The rows of a group lie close to one hidden flat surface of 11 dimensions, which may be shifted away from zero. Surfaces can cross.
In the rows, 128 means zero.
Known rows, each followed by its group:
[116 165 133 157 114 121 122 132 108 117 131 111 122 142 119 125 124 122
 122 140 127] => K447
[131  60 154 100 128 117 153  98 112 108 186 104 179 139 164 123  91 187
  85 106  75] => K732
[113  95 160 119 167  78  77  62 116 145 140 132 151 145 117 171 127 129
 119 108 106] => K541
[165 122  87 101 147 110 142 141 151 152 135 156 146  82 105 186 103 109
 107 129 112] => K648
[105 123 110 184  78  57 182 138 132 149 113 148 113 142 152  66 167  91
 135 140 212] => K648
[165 117 138 153 127  79 133 107  84 146 130  96 157 118 156 113 103 127
 110 106  76] => K648
[143  75 196 128 125 186 146 121 121 144 131 122 124  83 111 108 159 166
 130  98 103] => K447
[147 131  72 127 177 132 115 123 143 163 116 133 166 105 111 143  73 137
 119 145 143] => K732
[142 193 150 124 110 120 165 148  56 150  86 104  99 109 172  98 167 134
 157 103 139] => K447
[125 163  91 101 141 176  86 153 166  96 122 135 100 146 112 153 113 109
 141 137 114] => K486
[128  99 130 122 161 169 121 133 151 119 136 108 137 156 152 127 120 165
 126 128 105] => K541
[103 103 135 173 138 119 124 133 159 169 152 158 123 111  83 114 144 106
 143 143 175] => K648
[148 105  76  85  81 164 167 162 161 123 188 152 129  58 134 102  91 127
  95 103 123] => K541
[115 128 142 150 155 155 115 131 151 163 118 141 116 112  83 154 169 121
 130 122 137] => K541
[120 115 114 145 144 171 150 145 162 158 125 133 127 107 109 139 152 143
 105 113 133] => K648
[134 157 115 193 152 130 141 138 119 162  89 107 149 121  94 131 127 129
 124 165 144] => K486
[146 147 118 109  90 125  95  88 105 100 100 116 119 122 140 122 115 115
 104  80  90] => K541
[139 180  97  45 106 126 120 134 121  72  43 160 118 137 136 143 105 111
 186 201 230] => K447
[127  99 127 116 110 112 158 111 136 133 119 150 154  91  93 166 139 133
  88 130 147] => K648
[129 174 126  60 180 117 176 131  57 147  60 171 136 130 132 155 149 173
 166 101 166] => K541
[116 130 126 145 132  71 139 138 132 156  89 159  89 162 178  68 168  92
 201 139 213] => K486
[128 149  96 162  78  98 114 123 149 165 161 107 112  79 124 129 139  69
  88 114 145] => K541
[ 67 100 151 108  96 126 128 109 142  95 207 166 124 141  85 139 136 138
  87  95 115] => K486
[107  88  95 125 105 158 150 134 186 102 152 128 131 148 147 117 125 146
  89 126 130] => K486
[102 181 102 172 152 101 153 175 141 143 134  96 125 180 141 170 148 119
 119 168 132] => K732
[129 155 115  85  34  99 137  98 103  76 121 129 133  97 129 136 119 108
  85 120 146] => K486
[181 135 127 127 200 101  73 146 117 158 149 136 119 129 143 103  70  99
 206 130  85] => K732
[127 122  83 113 113 107 158 146 146 152 150 164 119 103 145  95 125 109
 136 116 181] => K486
[108 101 126 128 124 163 133 128 164 146 157 118 123 116 132 141 154 142
  90  99 121] => K732
[134 123 134 203 143 106 159 155 121 158 117 108 129 151 150  85 145 126
 150 144 132] => K541
[163 111  88 156 105 114 156 139 157 152  88 103 139  93 162 108 125 105
 122 165 176] => K486
[ 88 174 144 152 182 103  77 121 108 142 162 112 134 173  91 188 127 120
 131 144 102] => K447
[135 166 159 102  99  80 115 109  71 122 144 125 121 112 132 135 123 105
 140 119 121] => K447
[177 128 103 114 166 151 127 138 119 111  79 129 143 140 150 126  90 144
 142 119  79] => K648
[132 168 155 113  65 134 172 155  92 168 173 133  86  41 118 119 184 109
 109  68 121] => K648
[105 135 136 145 108 131 124 122 126 124 171 132 131 116  85 138 128 124
  95 118 107] => K486
[131 114 119 176  82  81 151 121 113 106 164 120 181 116 104  91  64 123
  99 185 145] => K447
[153 152 106 125 125 160 136 172 168 129 112 113 118  97 112 173 138 103
 132 186 150] => K486
[138 115  68 178 193 141 112 166 201 171 118 148 119 145 115 119 117  97
 156 143 139] => K648
[140  91 130 120 121  97 146 121 127 113 132 150 146 132 133 112 109 127
 129 132 126] => K648
[ 95 145 105 118 111 122 175 153 150 108 130 149 138 131  95 180 149 129
  95 172 174] => K732
[128  75 112 102 113 121 104  82 153 115 125 106 131 149 203 107 123 135
 104  91 124] => K447
[133 142 101  67 138 100 120 174 149 130 225 113 120 126 185 149  86 109
 147 166 137] => K541
[ 88 109 113 105 145 141 121 110 168 130 154 111 144 144 127 193 144 152
  78 135 137] => K648
[120 178 100 115 143 164 156 168 108  59  95 104 137 209 179 100  87 179
 146 166 124] => K447
[109 162  94  99 128 165 206 185 138 130 135 150 137 103  95 182 146 163
  98 151 161] => K732
[111  79 117  94 159 128 159 142 162 156 196 141 163 110 128 170 120 163
  98 138 138] => K648
[ 86  93 151 178 158 161 114 152 192 135 138 134  72 198 142 125 205 123
 143  97 102] => K541
[116 156  76 177 119 172 159 134 150 128  84  89 158 129  97 161 141 151
  52 135 119] => K732
[ 92  98 181 186 162 149  73  69 124 150 106 126 159 130  43 135 127 149
 130 164 154] => K648
[128 151 105 141 154 140 109 116 122 143 100  96 125 153 162 126 129 136
 124 109 120] => K447
[134  84 114 218 188 162 108 120 161 210  93 111 133 121 131  71 146 133
 145 110 142] => K732
[164 153 130 111 115 149  88 109 105 120  92 143 114  87  98 111 107 106
 145 104 110] => K486
[151 151 117 201  87 148  84 143 166 147 136 110 109  67  55 122 118  54
 116 159 121] => K541
[136 128 123 190 119 151 134 114 109 128 100  68 136 153 178  73 133 155
  99  94  86] => K447
[113 133 144 169 107 151 148 117 123 165  83 143 128  78  61 124 176 128
 110 127 180] => K486
[172 169 153 108 118 106  61  97  70  54  91  84 141 165 156 124  57 117
 162 169  77] => K541
[112 162 161 190 154 121 149 143  81 184 151 138 138  98  52 127 147 132
 136 121 121] => K486
[115 240 120 126 112 140 103 149  89  88 103 126 113 139  66 160 107 105
 143 169 137] => K447
[121 153 178 165  85  70 130 137  95 117 117 119 107 141 128 104 155  84
 175 189 173] => K447
[149 137  78 114 100  95 123  92 104  86  94 112 163 142 165 100  66 130
 100 128 131] => K486
[119 125  96 156  40 113 132  69 136  83   7 155 129 128 105  82 141  96
 109 147 225] => K732
[141 122 150 155 102 150 132 135 126  83 112 100 153 133 112 113  95 141
 131 202 136] => K541
[113 144 112  85 129 185 129 104 125 120 106 115 146 105 113 170 126 174
  82 115 135] => K648
[137  92 189 102  97 161 181 163 110  66 162 105 136 145 164  96 124 185
 140 165 105] => K541
[133 125 115 156 140  82 106 119 141 118 152 127 163 139  87 169  83 102
 110 177 107] => K732
[121 145 109 127  96 114 157 156 138 101 147 121 116 148 147 130 140 116
 111 129 120] => K732
[140  90 160 124 131 149 165 151 126 136 147 157 134  91  92 121 131 147
 142 136 126] => K732
[105  91  91 166  87 110 147 119 188 103 127 145 148 143 100 136 128 106
  78 162 162] => K732
[ 97 130 182 135 193 205 133 163 141 129 105 125 111 169  99 156 178 178
 174 158 132] => K447

New rows. What belongs after each?
[137 135 125 165 123  79 130 115  99 130 117 110 141 153 159  90 111 115
 136 136 123] => K486
[182 136 150  92 209 136 129 150  85 179 117 136 129  93 147 120 105 151
 204 115 109] => K447
[164 125 132 112  96  79 131 138 132  96 145  95 144 132 171 152  93  95
 126 193 124] => K486
[150 143 121 125 125 106 106 111 104 133 129 142 152  97  92 129  86 109
 130 130 126] => K486
[133 144 148 132 144  93 143 147 102 152 146 120 131 128 139 133 131 128
 155 161 145] => K541
[115 127 136 154 174 131 164 130 102 156  95 126 178 129  98 137 125 176
 138 178 181] => K447
[104 107 128 172 131 117 111 116 148 146 162 101 121 158 161  87 129 126
 124 115 124] => K648
[123 127 114 123 157 156  95 117 145  87  95  99 148 182 148 144  97 152
 132 177 130] => K541
[129 132 142 114 129 179 176 174 127 116 133 122 102 141 163 111 163 169
 136 102 102] => K732
[123  64 160 134 137 151 149 160 171  95 148 210 126 138  48 116 124 132
 167 165 129] => K541
[125 101  67 121 166  56 106 132 184 169 184 215 150  99  63 158  72  70
 140 154 171] => K541
[108 118 127 166 152  80 140 130 124 175 159 154 148 119  92 119 126 117
 141 146 159] => K486
[118 141 123 150 118 223 106  63 110 112  14 115 167  94  51 131 130 179
  80 121 155] => K648
[118 153 106 160 140 143 143 136 104 134 164 118 161 120  84 135  90 156
  82 115  85] => K486
[142 184  49 143 155 100 160 180 125 189 163 168 166  45  47 142  57 104
 139 198 203] => K447
[113 130 164  74 156 154 115 124 118 124 149 105 124 142 155 165 147 161
 133 116 113] => K541
[151 130  99 140 160 113  98 163 161 137 194 125 134 122 117 146  73  99
 133 152  83] => K486
[147 129 105  80 101 132 191 161 111 107 153 139 146  94 153 116 100 158
 109 130 138] => K486
[155 113 154  64 141  78 180 142  80 123 170 123 155 119 171 170 112 161
 124 120  85] => K648
[104 121 125 109 125  86 115  91 130 136 125 168 140 123  88 166 130 111
 117 130 163] => K541
[127  76 144 126 163 114 122 118 132 135 131 166 134 145 136  88 115 139
 175 127 145] => K486
[100 206  25  81 149 150  77 168 203 118 120 124  72 177 172 176 131  79
 145 147 178] => K541
[100 127  97 128 152 122 144 141 141 151 159 171 132 132 104 120 119 133
 136 129 163] => K486
[137 148 115 135 113  99  65 125 151 148 176 147 113  91  70 159 104  55
 126 136 112] => K486
[156  96 134 142 128  89 147 113 118 124 111 109 169 126 151 111  99 137
 129 174 144] => K486
[151 165 145 108 115 120 163 151  81 119 104 146 121 105 120 114 129 134
 157 130 138] => K541
[ 97  88 179  90 117 189 105  64 128 125  83 155 133  90  74 147 168 169
 122 113 177] => K732
[ 66 125 183 171 102  78  96  96 105 138 159 147 112 144 101  72 147 106
 172 156 205] => K648
[139 138  96  41 190 209 160 141  91 106  90 175 178 104 111 101  48 227
 166 145 175] => K648
[117 128  99 101 123 126 116 116 149 124 138 171 134 112  99 132 105 115
 128 128 161] => K486
[ 95 117  98 122 129  96 102  64 102  97 139 154 174 158 100 105  63 147
  91 106 131] => K486
[117 126 102 102 174 173  73 157 200  94 123 186  80 182  93 152 127  99
 178 134 113] => K541
[161 114 169 171 128 103 127 127  91 149 144  99 165  88 102 114  96 131
 133 168 110] => K541
[142 160 155  66 174 119 141 178 111 150 160 148 111 115 120 206 145 124
 170 137 112] => K648
[ 86 133 141 115 117 143 110 118 131 105 139 168 106 153 101 117 144 131
 134  97 132] => K486
[136  64  83 115 114 153 135 139 210  64 129 199 155 130  56 140  72 120
 112 185 145] => K732
[113 173  84  56 118 210 165 130 132  98  56 116 136 112 125 206 159 181
  65 110 146] => K648
[100 142 128 134 146 128 228 189 103 178 144 143 127 119 157  93 170 170
 155 137 201] => K648
[177 103 152 198 142 152  83 112 136 154 102  88 149  90  85 129 107 114
 121 143  78] => K486
[139 135 119 104 109 102 143 116 103  53  76 137 146 180 155 112  99 140
 144 162 141] => K732
[112 129 134  70 128 141 150 132 119 139 168 149 139  87 112 157 125 157
 116 123 152] => K648
[127 119  60 116  91 109 201 141 144 133 160 142 176  78 113 147  97 139
  55 140 161] => K732
[117 184  70 110 105 160  97 155 173  86 129 119  97 149 116 184 126  87
  92 127 100] => K732
[ 63 181  67 184 172 135 106 140 165 164 134 153 118 165  67 141 142 111
 118 134 168] => K486
[126 167 124 128 116 108  99 117 118 134 104 125 113 121 116 139 132  92
 144 148 158] => K447
[128 158 158  85  57 127 137 138 107 105 169 111 111  80 131 145 141 113
 115 137 137] => K541
[154 112 127 136 132 151 119 153 167 134 115 120 120 113 126 134 131 113
 145 156 134] => K486
[151 151 120  67 128 177 175 177  97  50 121 132 138 156 159  89  73 188
 160 158 114] => K447
[143  39 155 197 139 165 122 120 167 129 144  97 144 147 149  66 116 154
 127 133  90] => K447
[170 159 194 145  82 158  98 169 136 121 128  93  64  93 111 153 184  67
 153 138  74] => K486
[137  79 150 138 129  53  50  91 160 150 143 172  86 140 143  81 132  43
 202 118 152] => K486
[160 184 159  72  92 125 129 149  75 105 123 163  92  87 102 135 129 102
 165 109 107] => K541
[114  74 150 173 127 123 174 118 133 155 134 123 167 114 104 121 142 158
  95 143 143] => K732
[148 115 116 106 116 140 155 113 100 125 155 121 167  86 125 110  80 167
  89 103 104] => K447
[103 135 137 112 128 147 135 105 112 118 122 118 147 129 110 152 136 164
  96 120 133] => K447
[117 165 134  91 150 118  96 126 115 136 132 107 128 132 136 177 127 123
 143 156 147] => K541
[153 114 123 114 128 135 136  93  70 121 120 148 161 108 125  67  71 165
 125  73  95] => K486
[127 143 115 148 120 119 129 113 113 158 122  99 142 102 134 134 130 126
 101 130 145] => K541
[168 163 149 119 120  87 116 186 121 161 156 146  59 103 155 102 149  52
 216 127 126] => K486
[131 154 103  79 146 163  99 117 134  63  50 156 123 176 120 147 108 137
 159 151 143] => K648
[128  74 151 147 109 101 161 138 134 172 201 159 109  92 142  63 145 113
 139  79 123] => K486
[138 122 121 200  87 121 124 135 148 101  95 147  99 152 108  72 138  83
 136 118 105] => K541
[144  86  96 131 120 142 119 130 186 122 106 131 113 136 166  95 127 110
 139 137 156] => K486
[130 106 154 159 167 124  90  94 119 145  84 149 146 133  79 119 119 131
 161 146 149] => K486
[134 194 109 174 113 121 164 152  83 162 107 113 111 108 131  85 146 121
 125  94 126] => K486
[161 180 106  81  76 153 118 122 103 127 127 124 120  35 107 135 105 108
  96  90 111] => K541
[165 149  45 105 133 188 154 195 180  83 102 172 117 128 109 122  79 120
 141 148 118] => K732
[181 202 107 187 122  60  59 111  82 133  89  80 124 137 148  98  75  52
 159 151  94] => K541
[109 132 157 127  82  77 140 131 110 132 180 134 102 124 148 115 159  99
 131 115 137] => K648
[106 150 125 151 131 148 111 107 127 133  59 120 130 135  96 148 156 131
 121 146 169] => K732
[119  96 187 156 116 149 117 117 128 120 124 137 109 133  98 102 158 127
 146 115 113] => K648
[179 121  95 121 117  96 217 181 119 146 100 176 126  93 143 103 132 112
 150 116 140] => K648
[134  72 170 174 176 144 118 146 156 149 197 109 154 134  93 159 118 146
 111 138  46] => K732
[133 109 126 176  96  75 157 118 113 116  87 143 128 156 151  58 134 111
 147 132 161] => K648
[157 110 178  80 174 113 168 160  89 119 134 181 139 126 119 131 109 152
 193 152 119] => K648
[140 126 128 124 146 159 114 155 150 125 141 148 104 124 108 125 122 113
 153 121 101] => K541
[117 105 125  70 161 139 111 130 158 133 185 135 133 124 139 171 115 144
 127 125 123] => K541
